There are 3 nested groupings, the coarsest first. Each group lies inside one group of the grouping before and may be the whole of it. The rows also spread widely along 11 directions, which tell nothing about the answers.
In the rows, 128 means zero.
Some rows, each with its group in each grouping after it:
[144, 140, 116, 119, 121, 150, 136, 148, 117, 128, 128, 109, 151, 128, 142, 150, 135, 139, 121, 129, 140, 98, 131, 124, 103, 113, 138, 108, 132, 128, 143, 123] | j_42 rega tume
[140, 101, 103, 154, 102, 121, 157, 91, 154, 101, 112, 177, 140, 104, 104, 50, 122, 117, 146, 126, 108, 117, 117, 137, 108, 132, 111, 124, 146, 162, 129, 154] | j_560 feru lezir
[174, 128, 142, 147, 126, 92, 139, 66, 168, 110, 87, 133, 111, 107, 124, 97, 101, 131, 122, 93, 125, 114, 132, 163, 98, 121, 113, 116, 152, 143, 121, 135] | j_560 feru Vilod
[119, 129, 141, 100, 143, 141, 79, 163, 130, 134, 133, 117, 129, 154, 127, 192, 131, 138, 116, 139, 104, 122, 161, 113, 140, 129, 133, 136, 89, 130, 149, 86] | j_76 mivef debaf
[134, 85, 106, 92, 168, 155, 138, 194, 109, 108, 149, 95, 150, 119, 155, 164, 140, 162, 104, 124, 122, 140, 163, 78, 134, 119, 127, 79, 179, 106, 176, 126] | j_76 zova taf
[122, 128, 114, 123, 131, 148, 141, 144, 113, 113, 145, 131, 138, 122, 140, 125, 134, 139, 145, 152, 137, 129, 130, 99, 122, 133, 128, 138, 138, 121, 123, 130] | j_198 Pof Rire
[173, 124, 126, 136, 135, 133, 151, 83, 159, 129, 112, 124, 124, 103, 121, 105, 111, 120, 116, 116, 121, 105, 147, 151, 118, 112, 101, 139, 128, 140, 125, 131] | j_76 seris Repud
[116, 111, 134, 150, 116, 80, 110, 142, 138, 103, 108, 135, 156, 118, 131, 110, 138, 101, 124, 121, 105, 123, 125, 128, 115, 109, 115, 106, 142, 170, 119, 130] | j_560 Tiz Miges
[125, 148, 126, 132, 120, 109, 133, 167, 112, 86, 140, 102, 153, 112, 175, 125, 140, 110, 141, 132, 134, 127, 123, 98, 117, 108, 120, 129, 166, 142, 92, 144] | j_560 Tiz Nema
[129, 145, 155, 127, 129, 111, 103, 129, 136, 110, 117, 122, 134, 130, 144, 152, 111, 127, 128, 129, 116, 108, 136, 130, 115, 102, 129, 141, 126, 161, 103, 108] | j_42 folug ses
[137, 136, 144, 122, 137, 136, 121, 88, 150, 130, 113, 153, 115, 130, 95, 122, 108, 131, 118, 132, 108, 121, 142, 139, 130, 133, 111, 166, 101, 139, 123, 117] | j_76 seris Sizok
[119, 129, 131, 169, 122, 93, 185, 133, 104, 145, 125, 104, 143, 106, 133, 105, 130, 115, 118, 118, 159, 122, 89, 129, 112, 99, 109, 119, 147, 129, 99, 141] | j_76 Pifa mus
[94, 178, 165, 132, 132, 115, 91, 133, 125, 141, 124, 130, 133, 151, 107, 171, 130, 106, 118, 165, 118, 118, 124, 116, 139, 114, 121, 190, 82, 133, 93, 108] | j_198 zilin peba
[116, 122, 138, 141, 121, 111, 117, 150, 128, 130, 123, 130, 143, 137, 123, 131, 136, 104, 127, 119, 107, 142, 133, 131, 134, 131, 123, 124, 120, 141, 117, 122] | j_560 Garak vemis
[127, 112, 135, 130, 131, 124, 108, 111, 155, 136, 114, 114, 111, 121, 123, 108, 137, 126, 110, 121, 122, 154, 127, 122, 150, 143, 134, 116, 136, 125, 146, 144] | j_42 raneb Timal
[147, 128, 137, 116, 132, 163, 153, 141, 126, 155, 141, 102, 90, 145, 154, 151, 136, 99, 136, 106, 130, 181, 143, 142, 170, 175, 120, 136, 116, 83, 99, 110] | j_198 legog milat
[121, 149, 149, 131, 139, 134, 138, 136, 129, 134, 134, 125, 124, 131, 132, 139, 108, 119, 133, 134, 129, 142, 133, 120, 136, 129, 123, 169, 117, 119, 96, 119] | j_560 Garak Kol
[139, 142, 145, 152, 90, 101, 134, 135, 97, 147, 111, 110, 112, 153, 150, 144, 145, 110, 135, 72, 148, 130, 103, 185, 107, 139, 144, 94, 113, 130, 109, 104] | j_42 Fidor mezak
[144, 94, 159, 114, 167, 125, 129, 65, 187, 99, 101, 153, 96, 112, 96, 83, 104, 136, 88, 110, 100, 185, 141, 116, 163, 156, 109, 129, 194, 123, 125, 170] | j_42 folug mulum
[126, 148, 127, 169, 93, 101, 144, 139, 111, 158, 123, 118, 139, 124, 141, 120, 127, 105, 150, 120, 152, 98, 99, 166, 97, 111, 136, 135, 89, 153, 100, 106] | j_560 figik redip
[84, 86, 102, 155, 140, 112, 165, 199, 86, 156, 137, 95, 184, 105, 126, 144, 163, 122, 101, 143, 152, 125, 108, 94, 123, 99, 125, 77, 150, 120, 150, 138] | j_198 Pof vagek
[117, 150, 165, 132, 159, 98, 119, 83, 149, 106, 109, 148, 123, 119, 102, 110, 105, 140, 100, 147, 117, 129, 122, 110, 133, 107, 101, 178, 149, 138, 94, 141] | j_76 zova Goz
[105, 77, 89, 113, 123, 130, 108, 163, 123, 48, 138, 164, 184, 107, 134, 103, 146, 152, 145, 162, 88, 109, 146, 72, 106, 114, 118, 94, 176, 179, 162, 142] | j_198 zilin gel
[115, 116, 106, 142, 113, 121, 128, 130, 116, 135, 127, 129, 145, 125, 108, 107, 150, 131, 123, 135, 130, 111, 113, 121, 117, 122, 125, 121, 116, 140, 146, 139] | j_76 seris fubu
[116, 101, 112, 133, 115, 113, 147, 142, 108, 86, 130, 152, 153, 126, 118, 98, 147, 137, 128, 121, 114, 126, 113, 106, 106, 126, 118, 96, 169, 145, 133, 144] | j_76 Pifa zisi
[143, 113, 95, 144, 98, 121, 144, 122, 129, 131, 123, 118, 148, 115, 129, 102, 156, 116, 130, 126, 134, 111, 121, 137, 114, 121, 115, 96, 134, 135, 141, 145] | j_198 legog zusu
[114, 114, 123, 108, 137, 137, 130, 138, 111, 86, 130, 184, 147, 140, 105, 133, 119, 163, 129, 135, 97, 114, 138, 111, 106, 125, 119, 132, 143, 149, 134, 110] | j_76 zova rane
[112, 134, 139, 113, 135, 142, 110, 142, 122, 115, 130, 148, 133, 147, 116, 162, 126, 130, 131, 148, 106, 127, 144, 114, 133, 133, 126, 152, 110, 135, 121, 105] | j_198 zilin gel
[163, 158, 149, 107, 138, 139, 151, 118, 116, 105, 120, 128, 115, 138, 146, 172, 111, 146, 132, 106, 136, 116, 143, 144, 104, 128, 120, 136, 144, 112, 105, 104] | j_198 zilin peba
[74, 156, 156, 145, 129, 96, 98, 112, 121, 160, 118, 137, 116, 157, 68, 136, 133, 140, 102, 151, 141, 132, 89, 111, 132, 131, 135, 170, 83, 119, 126, 127] | j_76 Pifa mus
[143, 148, 126, 92, 110, 155, 90, 114, 120, 102, 124, 168, 103, 176, 105, 148, 138, 159, 141, 111, 99, 125, 144, 141, 118, 166, 138, 136, 108, 119, 144, 102] | j_76 zova Goz
[127, 144, 111, 127, 112, 135, 128, 139, 121, 109, 132, 136, 152, 131, 123, 125, 132, 141, 141, 133, 129, 104, 128, 116, 100, 119, 134, 129, 127, 133, 136, 132] | j_560 Garak Kol
[110, 136, 104, 107, 114, 130, 93, 190, 113, 87, 140, 109, 175, 142, 145, 158, 182, 114, 125, 151, 105, 116, 141, 86, 131, 120, 124, 93, 142, 135, 139, 139] | j_198 legog milat
[127, 132, 133, 131, 119, 128, 137, 148, 109, 120, 131, 116, 131, 125, 161, 139, 127, 131, 141, 117, 137, 126, 124, 131, 117, 122, 137, 114, 137, 139, 114, 113] | j_42 raneb Timal
[94, 116, 80, 107, 86, 150, 95, 177, 90, 89, 155, 159, 148, 161, 121, 123, 178, 164, 160, 141, 120, 123, 114, 83, 107, 161, 152, 103, 123, 135, 176, 136] | j_76 mivef debaf
[135, 144, 114, 137, 95, 138, 130, 144, 114, 127, 128, 117, 148, 133, 139, 123, 154, 106, 134, 122, 128, 108, 119, 138, 116, 119, 134, 113, 119, 135, 129, 132] | j_42 Fidor mezak
[146, 134, 132, 124, 121, 130, 109, 127, 129, 113, 138, 113, 106, 132, 161, 119, 134, 128, 145, 122, 125, 144, 138, 119, 138, 138, 122, 144, 134, 131, 117, 122] | j_76 zova taf
[124, 133, 164, 123, 167, 150, 134, 139, 141, 160, 130, 101, 118, 115, 145, 164, 96, 112, 111, 145, 121, 141, 154, 121, 161, 110, 124, 165, 108, 126, 102, 99] | j_42 raneb Timal
[132, 117, 119, 135, 113, 127, 126, 117, 117, 128, 127, 135, 112, 132, 134, 121, 131, 149, 151, 117, 144, 135, 121, 138, 112, 151, 138, 121, 124, 126, 134, 112] | j_198 Pof vagek
[121, 135, 129, 130, 115, 129, 116, 143, 117, 132, 133, 118, 127, 137, 137, 140, 146, 119, 138, 136, 131, 131, 123, 120, 131, 137, 128, 139, 115, 124, 124, 124] | j_198 zilin peba
[140, 112, 99, 160, 111, 103, 181, 141, 121, 122, 111, 123, 172, 101, 123, 101, 144, 113, 114, 109, 138, 94, 109, 138, 91, 95, 117, 77, 162, 142, 137, 155] | j_560 feru lezir
[146, 152, 117, 138, 123, 129, 118, 99, 165, 133, 123, 97, 133, 111, 115, 91, 144, 112, 110, 142, 136, 129, 122, 108, 138, 123, 119, 145, 135, 105, 137, 178] | j_560 Garak vemis
[111, 103, 127, 102, 136, 143, 115, 138, 122, 96, 120, 175, 143, 148, 102, 141, 121, 171, 121, 128, 104, 127, 138, 112, 103, 144, 142, 105, 147, 145, 160, 115] | j_42 rega tume

New rows. What belongs after each?
[135, 168, 162, 123, 131, 161, 130, 93, 143, 152, 134, 143, 80, 157, 103, 131, 114, 101, 134, 137, 113, 158, 133, 134, 166, 161, 117, 208, 81, 100, 80, 110] | j_76 Pifa zisi
[99, 141, 161, 115, 152, 70, 82, 117, 114, 90, 114, 131, 111, 150, 120, 144, 125, 190, 102, 120, 145, 141, 107, 96, 105, 130, 136, 130, 165, 127, 134, 133] | j_76 zova taf
[131, 115, 161, 123, 163, 104, 103, 120, 160, 107, 118, 99, 108, 119, 135, 122, 130, 111, 92, 125, 105, 175, 143, 96, 168, 133, 103, 132, 169, 118, 113, 149] | j_76 Pifa zisi
[126, 126, 141, 143, 127, 85, 149, 124, 104, 125, 94, 147, 144, 147, 99, 152, 139, 137, 102, 89, 134, 113, 112, 165, 91, 123, 125, 76, 143, 130, 128, 114] | j_198 Pof Rire
[109, 159, 135, 122, 142, 119, 144, 128, 96, 103, 135, 126, 127, 132, 133, 137, 128, 171, 129, 143, 172, 128, 102, 94, 99, 129, 137, 142, 159, 104, 112, 140] | j_198 Pof Rire
[80, 128, 140, 139, 102, 90, 82, 178, 88, 129, 129, 130, 145, 157, 133, 166, 156, 125, 141, 133, 122, 122, 113, 124, 112, 129, 141, 117, 95, 156, 129, 94] | j_198 zilin peba
[147, 113, 147, 138, 118, 92, 97, 83, 150, 122, 101, 135, 92, 131, 128, 105, 124, 127, 128, 95, 114, 142, 130, 161, 127, 149, 118, 127, 122, 151, 124, 118] | j_76 seris fubu
[115, 114, 121, 111, 126, 148, 79, 161, 142, 129, 137, 132, 141, 144, 119, 156, 147, 113, 126, 150, 85, 124, 160, 107, 152, 131, 124, 137, 88, 147, 153, 104] | j_76 mivef debaf
[148, 149, 134, 135, 118, 104, 145, 130, 116, 109, 111, 104, 134, 130, 146, 142, 150, 112, 116, 101, 138, 125, 120, 140, 118, 123, 114, 103, 164, 116, 106, 142] | j_198 zilin gel
[130, 106, 123, 128, 127, 139, 133, 124, 133, 147, 115, 124, 123, 128, 113, 126, 135, 136, 110, 111, 127, 135, 128, 138, 132, 139, 140, 97, 127, 122, 159, 128] | j_42 raneb Timal
[133, 123, 117, 131, 121, 106, 160, 142, 97, 90, 124, 130, 139, 129, 139, 110, 151, 142, 117, 95, 139, 136, 106, 119, 109, 130, 117, 91, 192, 117, 121, 154] | j_76 zova rane
[135, 87, 136, 107, 168, 141, 168, 132, 139, 79, 123, 161, 116, 117, 129, 114, 100, 151, 121, 108, 106, 174, 150, 102, 135, 156, 115, 113, 198, 118, 126, 142] | j_560 feru lezir
[150, 140, 101, 117, 85, 130, 103, 117, 124, 109, 128, 118, 120, 141, 145, 121, 159, 140, 154, 122, 138, 116, 126, 133, 106, 148, 136, 108, 121, 126, 145, 132] | j_198 legog zusu
[137, 194, 146, 118, 89, 153, 69, 134, 124, 157, 127, 105, 92, 183, 140, 169, 154, 109, 146, 126, 132, 134, 126, 148, 140, 164, 157, 161, 61, 111, 112, 101] | j_42 rega tume
[118, 102, 119, 125, 128, 139, 106, 134, 135, 116, 144, 138, 124, 117, 140, 101, 126, 135, 145, 151, 106, 139, 141, 102, 144, 133, 119, 151, 124, 149, 134, 120] | j_76 zova Goz
[142, 126, 107, 164, 84, 127, 167, 95, 124, 138, 125, 157, 134, 120, 109, 78, 123, 117, 158, 125, 130, 93, 105, 161, 97, 116, 114, 140, 99, 156, 116, 116] | j_76 Pifa mus
[148, 53, 146, 131, 166, 104, 120, 145, 157, 130, 124, 77, 116, 82, 185, 136, 106, 124, 118, 113, 120, 161, 167, 122, 151, 117, 108, 99, 163, 146, 142, 107] | j_198 zilin peba
[143, 106, 139, 120, 148, 141, 146, 135, 143, 115, 125, 129, 129, 128, 120, 129, 134, 98, 102, 114, 90, 157, 152, 121, 158, 135, 101, 116, 154, 118, 118, 131] | j_76 Pifa zisi
[109, 91, 132, 146, 134, 104, 144, 124, 111, 160, 116, 127, 119, 127, 109, 138, 120, 158, 118, 115, 156, 133, 109, 141, 109, 132, 137, 109, 119, 124, 153, 111] | j_198 zilin gel
[152, 94, 102, 131, 142, 144, 141, 138, 166, 143, 125, 80, 134, 93, 135, 96, 146, 106, 98, 124, 127, 154, 140, 110, 157, 134, 122, 94, 161, 103, 163, 174] | j_560 figik redip
[89, 106, 134, 138, 117, 80, 135, 149, 92, 117, 122, 123, 113, 155, 125, 120, 167, 141, 116, 91, 154, 189, 83, 117, 131, 178, 136, 76, 171, 98, 126, 153] | j_198 legog milat
[120, 124, 121, 139, 100, 125, 127, 133, 118, 108, 128, 148, 142, 130, 137, 101, 135, 133, 149, 131, 127, 121, 112, 124, 104, 132, 134, 123, 139, 158, 122, 129] | j_42 rega tume
[164, 126, 162, 144, 152, 110, 144, 70, 172, 167, 98, 106, 87, 117, 112, 124, 90, 129, 100, 92, 143, 151, 136, 168, 137, 135, 119, 143, 124, 102, 124, 126] | j_560 Garak Kol
[107, 98, 102, 154, 106, 103, 130, 130, 113, 111, 136, 147, 152, 112, 127, 74, 139, 144, 145, 144, 132, 113, 104, 104, 104, 113, 123, 126, 142, 164, 144, 141] | j_76 zova taf
[82, 83, 121, 152, 117, 98, 143, 152, 108, 112, 119, 175, 171, 125, 95, 103, 147, 117, 122, 136, 103, 128, 108, 114, 117, 124, 111, 104, 146, 163, 136, 137] | j_198 zilin peba
[81, 132, 139, 128, 131, 125, 114, 161, 111, 94, 138, 158, 164, 125, 136, 130, 121, 128, 142, 166, 103, 112, 128, 91, 121, 103, 130, 151, 129, 179, 103, 112] | j_42 raneb Timal
[119, 113, 132, 127, 146, 128, 127, 132, 141, 144, 116, 114, 133, 127, 99, 138, 147, 117, 90, 131, 120, 147, 130, 110, 151, 135, 117, 118, 138, 102, 150, 149] | j_198 zilin peba
[115, 128, 139, 151, 118, 105, 134, 98, 121, 128, 130, 134, 110, 114, 138, 101, 110, 149, 154, 140, 160, 129, 99, 123, 107, 130, 127, 165, 126, 141, 111, 125] | j_198 zilin peba
[143, 140, 122, 145, 102, 122, 127, 123, 130, 141, 122, 120, 127, 135, 128, 121, 132, 119, 141, 110, 134, 115, 123, 153, 112, 130, 133, 127, 104, 129, 129, 122] | j_560 Garak Kol
[170, 119, 134, 133, 118, 147, 143, 74, 169, 107, 113, 154, 112, 111, 135, 76, 104, 117, 144, 119, 107, 134, 141, 148, 127, 142, 110, 146, 147, 151, 108, 133] | j_42 rega tume
[163, 116, 104, 122, 116, 141, 141, 147, 116, 120, 134, 85, 117, 125, 168, 128, 161, 128, 135, 100, 151, 147, 134, 128, 126, 154, 134, 77, 161, 95, 146, 141] | j_198 Pof Rire
[95, 129, 106, 128, 105, 145, 120, 166, 101, 119, 144, 146, 158, 141, 116, 130, 160, 123, 145, 158, 119, 117, 117, 98, 124, 132, 131, 135, 112, 136, 138, 131] | j_198 zilin peba
[140, 143, 137, 119, 118, 153, 120, 131, 127, 142, 122, 116, 107, 150, 134, 148, 142, 116, 125, 108, 123, 142, 135, 143, 144, 152, 142, 121, 112, 111, 127, 118] | j_42 raneb Timal
[111, 123, 91, 118, 124, 163, 155, 176, 84, 142, 143, 117, 153, 143, 111, 160, 166, 149, 119, 133, 152, 123, 118, 105, 114, 140, 145, 91, 130, 84, 166, 132] | j_198 Pof vagek
[134, 146, 118, 97, 148, 162, 84, 129, 155, 100, 155, 106, 131, 106, 153, 136, 98, 178, 151, 184, 136, 103, 160, 68, 115, 108, 141, 180, 119, 131, 154, 125] | j_560 Garak Kol
[147, 62, 112, 106, 156, 154, 135, 110, 175, 109, 125, 140, 132, 100, 117, 101, 116, 140, 114, 137, 93, 152, 169, 109, 152, 143, 104, 109, 159, 130, 164, 135] | j_198 legog milat
[109, 61, 105, 103, 149, 164, 122, 144, 149, 105, 131, 179, 133, 126, 87, 110, 116, 157, 124, 142, 83, 151, 157, 93, 137, 158, 133, 110, 140, 137, 185, 129] | j_560 feru lezir
[110, 150, 122, 142, 97, 115, 113, 141, 106, 162, 117, 126, 134, 167, 88, 153, 154, 138, 119, 107, 147, 113, 102, 149, 104, 139, 155, 109, 83, 109, 155, 121] | j_560 Garak Kol
[126, 66, 131, 97, 179, 133, 118, 125, 147, 102, 114, 141, 123, 120, 106, 142, 117, 178, 93, 120, 111, 163, 159, 100, 135, 150, 125, 88, 181, 111, 177, 129] | j_198 Pof vagek
[123, 130, 122, 104, 138, 157, 104, 172, 114, 110, 152, 113, 130, 137, 156, 158, 135, 133, 142, 144, 114, 131, 158, 96, 138, 134, 129, 143, 114, 133, 129, 110] | j_76 seris Repud
[107, 124, 124, 127, 126, 135, 138, 150, 103, 130, 138, 130, 134, 137, 125, 141, 141, 139, 132, 136, 140, 133, 115, 109, 123, 138, 132, 130, 129, 116, 135, 127] | j_198 zilin peba
[102, 120, 121, 119, 123, 149, 135, 146, 112, 106, 134, 160, 145, 135, 120, 121, 134, 138, 135, 139, 110, 132, 126, 106, 126, 136, 136, 125, 136, 142, 130, 128] | j_42 raneb Timal
[153, 131, 147, 119, 141, 137, 142, 68, 161, 112, 109, 158, 97, 131, 93, 103, 106, 137, 114, 114, 110, 144, 135, 136, 136, 145, 106, 150, 143, 115, 118, 135] | j_76 Pifa mus
[120, 116, 113, 128, 129, 100, 92, 145, 132, 117, 125, 93, 153, 114, 127, 136, 146, 155, 108, 143, 135, 97, 127, 97, 108, 94, 131, 96, 135, 143, 173, 133] | j_76 Pifa mus
[146, 140, 119, 120, 145, 146, 138, 110, 148, 122, 134, 94, 127, 107, 122, 114, 133, 136, 105, 148, 141, 122, 130, 90, 135, 115, 116, 143, 150, 99, 139, 161] | j_76 Pifa zisi
[138, 126, 130, 128, 129, 150, 125, 116, 146, 149, 131, 123, 115, 131, 108, 125, 127, 113, 121, 137, 112, 132, 140, 126, 147, 133, 119, 152, 97, 121, 132, 117] | j_76 Pifa zisi
[110, 108, 104, 130, 119, 120, 133, 156, 110, 101, 125, 139, 170, 124, 116, 130, 156, 134, 120, 138, 119, 109, 122, 105, 109, 114, 122, 92, 153, 142, 149, 142] | j_198 zilin gel
[145, 168, 126, 92, 124, 170, 95, 141, 129, 126, 144, 104, 117, 153, 146, 183, 136, 135, 143, 147, 125, 114, 157, 121, 134, 139, 135, 154, 87, 109, 126, 94] | j_198 legog milat
[145, 110, 115, 117, 108, 133, 118, 129, 118, 121, 130, 121, 102, 150, 127, 124, 148, 149, 134, 97, 132, 147, 125, 132, 120, 164, 141, 93, 133, 110, 159, 123] | j_76 Pifa zisi
[139, 138, 139, 109, 125, 143, 90, 133, 141, 117, 125, 109, 109, 137, 152, 147, 135, 129, 132, 123, 114, 140, 149, 123, 143, 142, 141, 126, 123, 129, 132, 115] | j_42 raneb Timal
[146, 144, 129, 135, 107, 128, 152, 112, 126, 112, 122, 140, 119, 140, 128, 107, 147, 106, 132, 105, 123, 142, 116, 137, 133, 149, 109, 133, 145, 119, 100, 146] | j_76 mivef debaf
[143, 114, 122, 126, 147, 148, 180, 117, 128, 106, 131, 138, 126, 110, 135, 104, 122, 129, 129, 127, 133, 151, 132, 112, 133, 140, 109, 127, 175, 107, 111, 146] | j_198 Pof Rire
[125, 114, 115, 133, 111, 130, 109, 128, 135, 132, 124, 131, 135, 130, 117, 124, 144, 121, 134, 140, 117, 122, 131, 127, 130, 134, 125, 127, 108, 138, 146, 124] | j_198 zilin gel
[97, 94, 123, 119, 129, 120, 108, 159, 111, 145, 130, 129, 131, 147, 113, 162, 143, 147, 118, 129, 124, 143, 133, 119, 127, 144, 138, 98, 109, 127, 160, 105] | j_198 legog zusu
[101, 143, 162, 142, 157, 113, 138, 129, 110, 173, 134, 110, 109, 136, 121, 153, 105, 144, 112, 141, 158, 141, 112, 117, 135, 116, 128, 179, 102, 110, 106, 105] | j_76 zova taf
[131, 73, 127, 120, 156, 134, 128, 161, 135, 130, 140, 97, 126, 109, 148, 136, 124, 133, 114, 126, 114, 152, 156, 101, 148, 124, 120, 105, 145, 129, 152, 114] | j_76 Pifa zisi
[144, 101, 117, 130, 113, 143, 166, 115, 128, 118, 127, 162, 128, 128, 127, 109, 123, 120, 150, 112, 113, 136, 135, 155, 121, 150, 111, 116, 131, 138, 115, 110] | j_198 legog milat
[140, 115, 113, 112, 113, 131, 122, 170, 99, 91, 141, 97, 133, 129, 187, 149, 134, 167, 154, 104, 148, 118, 128, 115, 92, 125, 156, 81, 163, 141, 142, 117] | j_42 folug ses
[129, 79, 116, 140, 129, 131, 120, 134, 145, 140, 132, 113, 130, 100, 145, 114, 123, 120, 141, 146, 120, 133, 145, 119, 141, 123, 117, 128, 117, 150, 145, 116] | j_198 zilin gel
[94, 125, 142, 117, 127, 114, 120, 129, 102, 81, 119, 182, 136, 145, 116, 133, 112, 175, 138, 125, 120, 119, 115, 118, 92, 131, 145, 121, 146, 161, 124, 109] | j_42 raneb Timal
[100, 121, 144, 130, 144, 104, 116, 139, 127, 125, 113, 135, 148, 133, 99, 147, 141, 123, 95, 136, 114, 131, 124, 111, 131, 120, 115, 121, 138, 130, 134, 135] | j_198 zilin peba
[130, 142, 114, 136, 95, 136, 120, 111, 125, 120, 132, 121, 122, 125, 139, 88, 144, 132, 147, 133, 147, 125, 105, 121, 117, 138, 141, 134, 128, 129, 134, 151] | j_42 Fidor mezak
[129, 85, 145, 134, 179, 141, 193, 176, 124, 148, 135, 99, 147, 104, 137, 150, 119, 85, 87, 117, 104, 163, 155, 113, 169, 109, 91, 111, 161, 111, 104, 120] | j_76 Pifa zisi
